Every row belongs to one group in each of 4 separate groupings. Each group adds its own fixed numbers to the row, and there is some noise. The rows also spread widely along 15 directions, which tell nothing about the answers.
In the rows, zero is written as 128.
Some rows, each with its group in each grouping after it:
[ 45  79  97 122 148 189 154 119 101 123 113  99 144 125 134 142 142 175
  69 144 130 151  91 107  81 135 127]
A j_242 runod j_322
[131 117 118 100 114 153 135 140 127 135 135 149 119 124 136 115 110 119
  64 127 161 138 137 112 156 121 118]
N j_652 runod j_113
[ 88  82 138 160 143 123 147 149 125 120  98 139 124 115 131 148 146 153
 107 106 137  81 130 111 137 116 116]
U j_254 biz j_322
[117 134 114 119  62 126 113 133 118 130 153 164 128 139 102 155 119  86
 103  78 144 127 124 131 134 125 150]
R j_242 Zanef j_583
[147 158 170 152 113 153 115 141 152 106 103 150  83 178 138 120 119 106
 181 113  98 118 141 120 172 112 131]
U j_652 Zanef j_113
[ 61 151 186 123 115 157 127 131 151  65 137  98 132 105 123  95  84 131
  79 113 166 150 126 164 165 109 158]
R j_254 biz j_583
[216 142 143  98 121 115  72 141  77 152 119 138 145 100  96 135 133 126
  79 194 149 133 148 124 183 108 106]
N j_242 Zanef j_322
[139 133 145  92 172 167  86 140 178 129 177  89  93 116 164 113  99 127
 106 134 132 135  79 162 148 141 119]
A j_652 Zanef j_322
[136 129  73 130 111 164 132 100 128 147 145 130 127 172 142 144 118 127
 128 121 156 147 134 105  99 171 117]
U j_652 runod j_583
[157 137 159 125 114 160  94 119 112 120 130 148 108 127 107 125 125 125
 104 113 119 133 132 122 173 120 124]
U j_242 Zanef j_322
[105 119 123 137  83 122  99 152 115 128  97 119 133 104 111 142 178 115
  89  91 102 140 119 128 119 130 122]
A j_242 Zanef j_322
[101 137 130 165 109 112 144 149 109 141 101 168 125 110 115 141 176 143
  94 101 119 125 155  93 130 140 133]
U j_652 biz j_113
[137 100 148 153  63 114 125  94  69  95 125 109 171 163  93 161  76 112
 103 140 160  76 147 154 164  87 127]
U j_242 biz j_113
[ 93  89 152 141 123 152 143 124  94  81 112 104 130 170  99 108 107 149
 118 130 133 127 147  87 166  94 116]
A j_242 runod j_322
[155 131 116  87 165 125 138 115 121 167  84 136 148 152  99 191 119  98
 147 147 172 115 143 134 133 132 176]
R j_652 biz j_322
[129 124 142 143 126 158  95 100  78 139 170 117 137 129  78 133 143 151
  69 148 116 139 123 110 156 141 130]
U j_242 Zanef j_113
[142 185 137 132  99 197 156 106  92 154  86 176 129 148 162 160  74  93
  73 231 148 127 140 138 189  99 147]
N j_242 biz j_113
[103 102 173  80 184 155 140 123 107 130 119 152 129 103  99 153 111 156
  82 126 167 106 112 139 139  99 168]
U j_242 runod j_322
[190 170 147 115 119 131  91 154 147  96 121 138 112 112 164  90 112 162
 159 148 161 156 139 124 126 128  90]
U j_254 biz j_322
[ 82 134 141 173 122 142 167 139 103 116 141  94 127 143 169 112 115 162
 113 177 110 114 119 117 109 134 116]
N j_242 biz j_113
[146 190 139 199 101 122  61 150 147 107 151 162 144 103 168 136 131 168
 116 203 156 125 123 134 152 134  69]
N j_254 biz j_113
[ 95 139  79 125  61 118 122 198 112 160 108 152 123 170 115 138 164  73
 111 182 111 163 141  78 155 117 123]
N j_242 runod j_113
[ 74 120 175  85 139 135 140 163 136 106 156  99  98 153 108 114 101 102
 143 101 114 123 105 150 145 104 180]
N j_242 biz j_583
[158 148 140 119  85  92 131 152 105 119 118 107 138  98 141 102 116 121
  92 133 155 126 154 133 129 128 116]
R j_242 Zanef j_322
[150 152 131 109 124 136 128 160 131 152 111 125 118 145 152 136 109  93
 128 193 145 124 126 131 154 111 136]
A j_254 Zanef j_113
[201 150 152  77 101 140 106  98 108  98 144 122 138 142 112 107  66 122
 110 119 176 143 152 148 161 112 126]
R j_652 runod j_322
[147 166 162 126 135 168 113 101 129 140 145 106 104 109 143 110 130 129
  99  98 114 147 116 150 117 167 139]
U j_242 Zanef j_113
[138 167 178 100  72 102 141 154 102 101 123 124 129 113 109  83  94  95
  68 127 164 135 178 132 199  89 150]
A j_254 runod j_322
[148 173 144 144  95 157  92  97 114 125 139 104 133 142 131 140 132 112
 111 117 104 134 114 165 135 146 123]
R j_254 runod j_322
[ 83  88 162  65 164 117 132 169 167  96 107  52 127  91 120  78 116 122
  70  89 178 152 130 143 137 116 142]
A j_652 runod j_113
[152 155 114 142 110 155 172  99 111 173 128 129  95 160 162 129 146 104
 122  66  91 124 139 120  95 181 137]
U j_652 runod j_113
[124 132 132 109  90  88  87 155 110 101 162  54 147 169  81 118 159 132
 187 125  88 152 114 140  78 139 148]
N j_652 Zanef j_113
[129 128 102  79  85  71 120 235 119 164 144 170 107 136 136 142 152  88
 139 151 119 112 108 120 122  92 132]
N j_254 runod j_583

New rows, each followed by its group in each grouping:
[171 138 159 149 137 113 109 126  89 124 142 126 141  98 123 119 124 168
  85 152 150 112 146 118 162 122  98]
A j_254 biz j_322
[179 101 138 123 124 165 143  61  84 135 106 103 130 147 115 146 102 120
 104  84 142  98 146 138 131 142 133]
U j_242 Zanef j_322
[142 128 138 117 132 128 121 142 110 130 119 126 132 124 125 135 120 138
 115 162 150 118 134 127 149 114 128]
U j_254 biz j_322
[117 116 146 170 148 160 112 103 123 144 141 144 122 121 124 161 135 141
  86 120 134  94 116 124 151 141 121]
U j_242 Zanef j_113
[ 90 117 125 101  83 101 167 145  91 102 150 125 146 122 111 118 103 148
 104 115 166 128 139 121  95 119 160]
U j_242 biz j_322
[ 64 105 149 141  93 153 132  98 112  77 172  68 143 224  74 158  89 108
 180 130 110  92 110 151 143 108 178]
N j_254 Zanef j_322
[101  85  99  86 106  92 137 159 139 114 193  52 132 161 131 111 103 123
 148 108 158 111 104 144  79 142 129]
U j_254 runod j_322
[116 118 121 114  59 120  97 159 116  86 148 187 137 146  96 139 106 136
 136 117 163 141 124 109 133  90 128]
U j_242 biz j_113
[ 73 147 158 161 107 152 125 126 134 104  92 110 133 140 128 145 135 127
 132 142 117 125 120 147 118 126 152]
U j_242 Zanef j_113
[158 183 156 142  88 102  96 151 104 133 147 164 125  83 127 113 147 138
  87 117 130 143 140 130 139 137 119]
U j_242 biz j_113
[ 86 115 144 100 131 120 134 145 105 126 142 138 140 139  83 151 119 122
 103 130 156 120 124 120 147 101 166]
A j_242 runod j_322
[103 135 111 120 142 104 150 161 121 166 112 111 141 133 131 165 151 119
 140 179 139 109 123 125  91 148 159]
N j_242 Zanef j_322
[111 152 173 124  85 144  76 105 113 110 100 180 156  87  51 167 122  90
  28  91 176 140 156 149 225  92 166]
A j_242 biz j_322
[ 96 172 129 119  95 151  98 130 157 124 153  92 125 133 138 132 123  90
 105 115 112 163  97 176 128 152 152]
R j_652 biz j_113
[151 154 104 158 147 144 152  59  61 187 144 130 173 136 126 203 115 151
  93 202 163  91 131 140 103 170 150]
U j_242 biz j_322
[171 120 111 154  88 162  84 111 122 137  99 110 119 164 154 165 134  93
 139 116  91 116 104 146 132 134  86]
A j_242 Zanef j_322
[108 118  97 111  36  92  92 166 111 128 180 202 134 118  80 151 143 105
  77  66 157 129 129 110 144 113 128]
U j_242 runod j_322
[120 128  88 103  89  86 134 148  97 175 164  80 161 155 117 161  98  67
  82 196 170 106 128 146 148 130 143]
A j_242 runod j_322
[148 134 150  75 130 118  39 199 136 114 142 162 118  99 104 124 179 159
 141 131 109 165  85 131 116  98 111]
N j_254 runod j_113
[132  90 129  85 117 100 146 182 155 130 100  84  96 167 130 114 109  53
 157  83 139 110 141 123 167 106 137]
A j_254 biz j_322
[114 144 127 164  30 146 112 128  91  80 166  98 138 172 130 106  92 117
  99 172 109 130 132 133 180 103 100]
N j_254 biz j_322
[143 124 100  71 148 113 132 201 126 179 120 178 114 105 156 153 149 127
 113 178 150 117 105 116 112 113 125]
N j_254 runod j_322
[113  71 159  96  96  91 113 189 114  88 133 122 121 137  97 118 100 112
 116 109 139 101 123 124 181  57 118]
A j_242 biz j_322
[164 107 166  72 201  97 107 177 152 139 169 164 102 112 118 142 119 157
 172 113 166  84  99 124 127 106 145]
A j_254 Zanef j_322
[112 111 131  94  90  97 136 189 130 105 152 118 105 162 128 115 114 106
 170  96 117 119 113 124 124  98 138]
A j_254 biz j_322
[ 21 112 135 137 122 153 156 147 155 123 138 139 106 155 115 164 125  98
 109  93 110 101 104 137 155 118 183]
U j_652 biz j_322
[111 188 121 110  95 172 109 105 146 133 167 219 133 125 113 178 110 123
 106 119 173 149 115 142 119 143 185]
N j_652 Zanef j_113
[144 160 172 137 123 132 123 159 113 136 130 156 103 115 160 139 128 128
 116 149  93  90 108 154 157 101 126]
N j_254 biz j_322
[100 105 143 111 137 128  80 163 127  91 128 103 144 112 101 115 152 170
 101 149 130 151 115 124 135 109 108]
N j_652 runod j_322
[161 125 129 106  82 113  93 108 123 123 162  99 130 128 101 121 121  91
  93  30 153 135 136 148 134 151 119]
A j_242 runod j_322
[110 108 119  71 160 134 218 137 137 162 123  86 100 116 158  98 105 100
  77  77 158 121 149 122 113 163 171]
N j_652 biz j_322
[101 107  79 108 104 124 170 116 111 134 144  65 146 150 129 114 119 122
  97  97 166 153 144 113  73 171 137]
A j_652 runod j_583
[120 106 115 116 153  90 143 169 111 160 163 127 133  97 134 136 131 148
  85 156 165  99 125 108 124 139 120]
N j_242 biz j_322
[124 113 106 111 115 128 142 145  99 146 166 157 121 135 130 141 130 153
 115 126 124 123 108 113  97 131 136]
U j_652 biz j_113
[127 220 129 133  81 148  77 123 133 132 213 126 120 127 132 119 114 113
  92 145 121 183 109 155 147 163 142]
A j_652 biz j_583
[128 141 108 119  74 121 142 120  81 137 168 152 144 137 108 148 110 123
  95 116 142 130 130 119 120 133 147]
R j_242 biz j_322
[129 126 134  75 125 160 133 198 185 135  95 195  68 119 177 113  98  78
  92 114 159 129 124 123 191  86 116]
N j_652 runod j_583
[131 139 102 112 128 134 175 161 140 176 138 133  86 174 171 128 105  80
 125 150 130 105 138 106 157 140 135]
U j_652 runod j_322
[150 166 165 113 118 144  85 170 122 118 136 126 100  85 154  87 131 140
  83 148  97 163 105 139 164 114  98]
R j_242 biz j_322
[109 210 186 165 112 174 110 102 103 110 142 138 121 122 140 128 135 154
 108 138  88 145 110 160 119 140 144]
N j_242 runod j_583
[123 121 152  86 152 162 120 142 119 129 119 160 116 149  92 140 115 121
 116 143 149 135 128 108 183  88 152]
A j_254 runod j_322
[103 141 141 166 161 179 108 102 148 137 158 194  98 179  92 163 126 125
 140 106 149 120 141  77 195 145 138]
U j_242 runod j_322
[ 76 154 119 142  91 163 127 159 137 111 122  87 108 142 183 105 150 133
 128 142  73 162  90 138  83 146 110]
N j_242 runod j_322
[152 142 170 182 125 193 109  48  75 131  97 117 148 116 111 162 127 133
  41 144 114 100 142 150 185 134 119]
N j_242 Zanef j_322
[123 114 121 125 136 138 179 133 115 139 145 111 102 151 163 114  99 131
 129 123 136 107 129 110 116 144 128]
U j_242 biz j_322
[114 138 147 114 114 108  96 167 117 137 121 116 138 143  86 151 146  94
 124 169 121 127 125 140 170 102 154]
N j_254 biz j_113
[ 97 131  97 162  95 118 177 165  89 167 165 227 100 174 120 160 151 126
 120 122  98  96 142  49 156 119 133]
R j_652 runod j_322
[119 159 146 135 112 110 135 146 132 118 113 118 131 126 137 131 127 122
 135 119 145 124 141 135 127 133 145]
A j_254 biz j_322
[ 93 134 149  83  95 106 123 158 119 117 148  68 132 121 101 107 136 100
 106  90 115 155 111 162 111 126 171]
A j_254 biz j_113
[ 95 146 115 143 111 180 156 150 122 129 104 117  99 109 213 108 137 156
 100 152  82 151  90 132  78 146 104]
U j_242 biz j_322
[115 164 149 119 135 128 143 159 152 146 111 135 111 110 145 112 134 100
  90 116 155 136 144 122 154 138 143]
R j_254 runod j_113
[152 131 127 107 109 117 123 103  75 130 138  51 169 169 100 144 115 121
 137 164 132 121 125 161 106 132 143]
R j_254 runod j_322
[152  67 121  83 154 112 141 133 107 118 150 102 137 137 118 120  78 156
 131 131 202 108 132 113 110 118 118]
U j_242 biz j_583
[ 92 140 124 120 118 195 123  93 122  98 119 145 137 153 121 160 112 149
 131 126 126 157 102 139 110 126 157]
R j_652 biz j_322
[109 138 140 174 113 136 111 147 143 104 126 132 123 115 171 128 140 163
 131 121 122 122 102 127  91 136  95]
A j_242 Zanef j_113
[133 142 158 153 113 147 140 131 113 109  85 128 123 128 162 126 125 140
 129 124 115 118 125 138 119 109 119]
A j_254 biz j_113
[115  94 131 152 143 133 111 163 126 151 121 129 112 111 141 147 178 141
 103 111  85  98  90 121 121 127 101]
R j_254 Zanef j_113
[138  68 100 119 125 168 163  84  77 125 175 128 147 186 123 158  56 155
 118 160 178  90 114 103 114 113 124]
A j_242 Zanef j_113
[149 172 144 125 112 114 180 118 121 146 118 107 115 137 152 107 105  91
 110  98 161 116 177 127 134 163 147]
N j_242 runod j_322
[110 125 132 138 104 160 121 129 126 103 137 136 124 144 144 133 108 141
 121 130 137 132 106 128 131 112 120]
A j_254 biz j_113
[113 111 167 156 135 117 169 168 115  93  91 154 101 116 147  88 149 176
 116  89 115 106 163  77 138 108 101]
N j_652 runod j_322
[107 165 168 168 154 152 128 123 114 175 157 138  95 140 105 128 158  95
  69 118  92 122 143 100 205 156 144]
N j_242 runod j_113
[163  83 118 122 106 126  60 138 152 114 141 138 121 120 101 131 129 109
  90  52 167 129 132 115 186 121  80]
A j_254 biz j_322
[129 168 123 131  71 197  56 117 151 105 119 121 124 143 150 144 112  95
 113 152 108 172  94 170 157 126 106]
N j_242 biz j_322
[101 114 111 154 159 116 159 159 130 167 152 148 115 135 155 155 137 145
 127 154 144  83 115 102 116 145 126]
U j_254 biz j_113
[115 121 107 115 114 140 137 116 103 132 140 140 141 162  94 148 120 133
 111 141 157 133 147 103 137 132 146]
U j_652 runod j_322
[108  89 136 104 117  82 107 137  84  96 168 137 168 104  57 141 136 181
 109  86 172 129 129 107 100 114 143]
A j_242 biz j_322
[144 124  98 121  34 103 153 121  75 153 131 121 152 167 121 165  88  52
  75 131 157  89 151 145 157 111 136]
A j_242 runod j_322
[ 64 141 132 171 188 137 157 132 143 152 116 128 138 133 142 165 155 161
 131 156 154 108 118 108  95 159 148]
A j_254 runod j_113
[150  63 117 117 124 138  95 141 108  72 139 118 147 154 126 126  87 189
 152 169 168 118 111 106 123  88  67]
N j_242 biz j_322
[ 80 191 149 166 100 162  90 112 149  98 114 144 142 171 123 184 131 123
 168 149 108 137 102 166 123 124 160]
A j_652 runod j_322
[147 149 136 151  85 115 116 149 102 117 142  89 127 133 147  95 110 121
  97 163 126 139 145 117 167 126  90]
A j_242 biz j_322
[140 139 130  88  87  76 124 185  90 133 209 135 123 158  90 119 107 120
 148 175 137 109 133 112 150 103 159]
U j_254 Zanef j_322
[155 148 122 108 126 164 101 113 126 124 128 117 141 137 144 131 106 137
 107 162 151 157 115 144 121 132 114]
R j_652 runod j_113
[120 170 143 139 129 139 127 126 152 123 135  90 131 125 161 125  92 120
 118 167 169 129 128 150 131 150 134]
A j_242 Zanef j_322
[173 135 119 116 124  39  77 159 109 141 189 141 163  88  75 132 167 169
 116 110 180 132 151 105 105 160 116]
N j_652 biz j_113
[124 209 142 128 159 172 149 125 146 176 134 156 108 107 183 146 103 114
  79 189 148 139 116 147 149 154 160]
A j_652 biz j_113
[119 132 114 152  92 128 170 128 118 120 127 131 117 149 149 119 122 125
 119  93 127 117 156 102 123 147 124]
N j_652 biz j_322
[196 165 116 126 152 143 107  92 120 185 124 180 126 146 120 191 127 104
 147 122 164 113 138 127 130 165 142]
N j_242 biz j_583
[117 162 134 142 133 149 156 135 105 125 158  63 110 115 179  72 149 175
 111 144  84 159 117 121  79 177 114]
N j_254 biz j_322
[148 159 158 159 136 143  68 130 110 148 154 187 116 101 109 152 170 151
  94 114 100 132 111 119 158 137 112]
N j_242 biz j_113
[ 88  82 144 151 167 135 100 140 125 104 140 122 128 128 122 154 165 201
 139 112  95  96  82 129  90 121 105]
U j_652 runod j_322
[ 79  94  82 136  91 125 137 158 130 134 110 123 142 173 140 185 114 100
 134 177 134  90 106 140 129 105 131]
U j_652 biz j_322
[121 105 145 114 149 141 146  79 124 148 130  79 132 123 110 141 109  98
  70  53 172 101 139 159 130 162 154]
U j_242 runod j_583
[ 47 136 161 174  87 108 127 152 113  78 124  83 161 113 137 125 122 153
  81 168 134 111 119 153 128 104 121]
A j_242 runod j_322
[153  90 119  93  66  88  85 161  81  96 159 163 148 164  56 141 126 139
 150 116 148 119 137 103 142  78 120]
U j_254 runod j_322
[148 129 137 121 100 128  97  98  90 115 115 150 166 131  74 167 129 133
 117 102 160 141 137 132 123 120 144]
R j_242 biz j_113
[139  88 135  52 182 143 130 118 175 137 111  60 123 136 133 144  77  79
 131  96 194 112 114 177 129 140 156]
N j_242 biz j_322
[123 181 126 141 113 123 102 165  82 157 138 183 144 122 121 169 147 148
 109 234 117 140 113 111 146 108 136]
A j_242 biz j_322
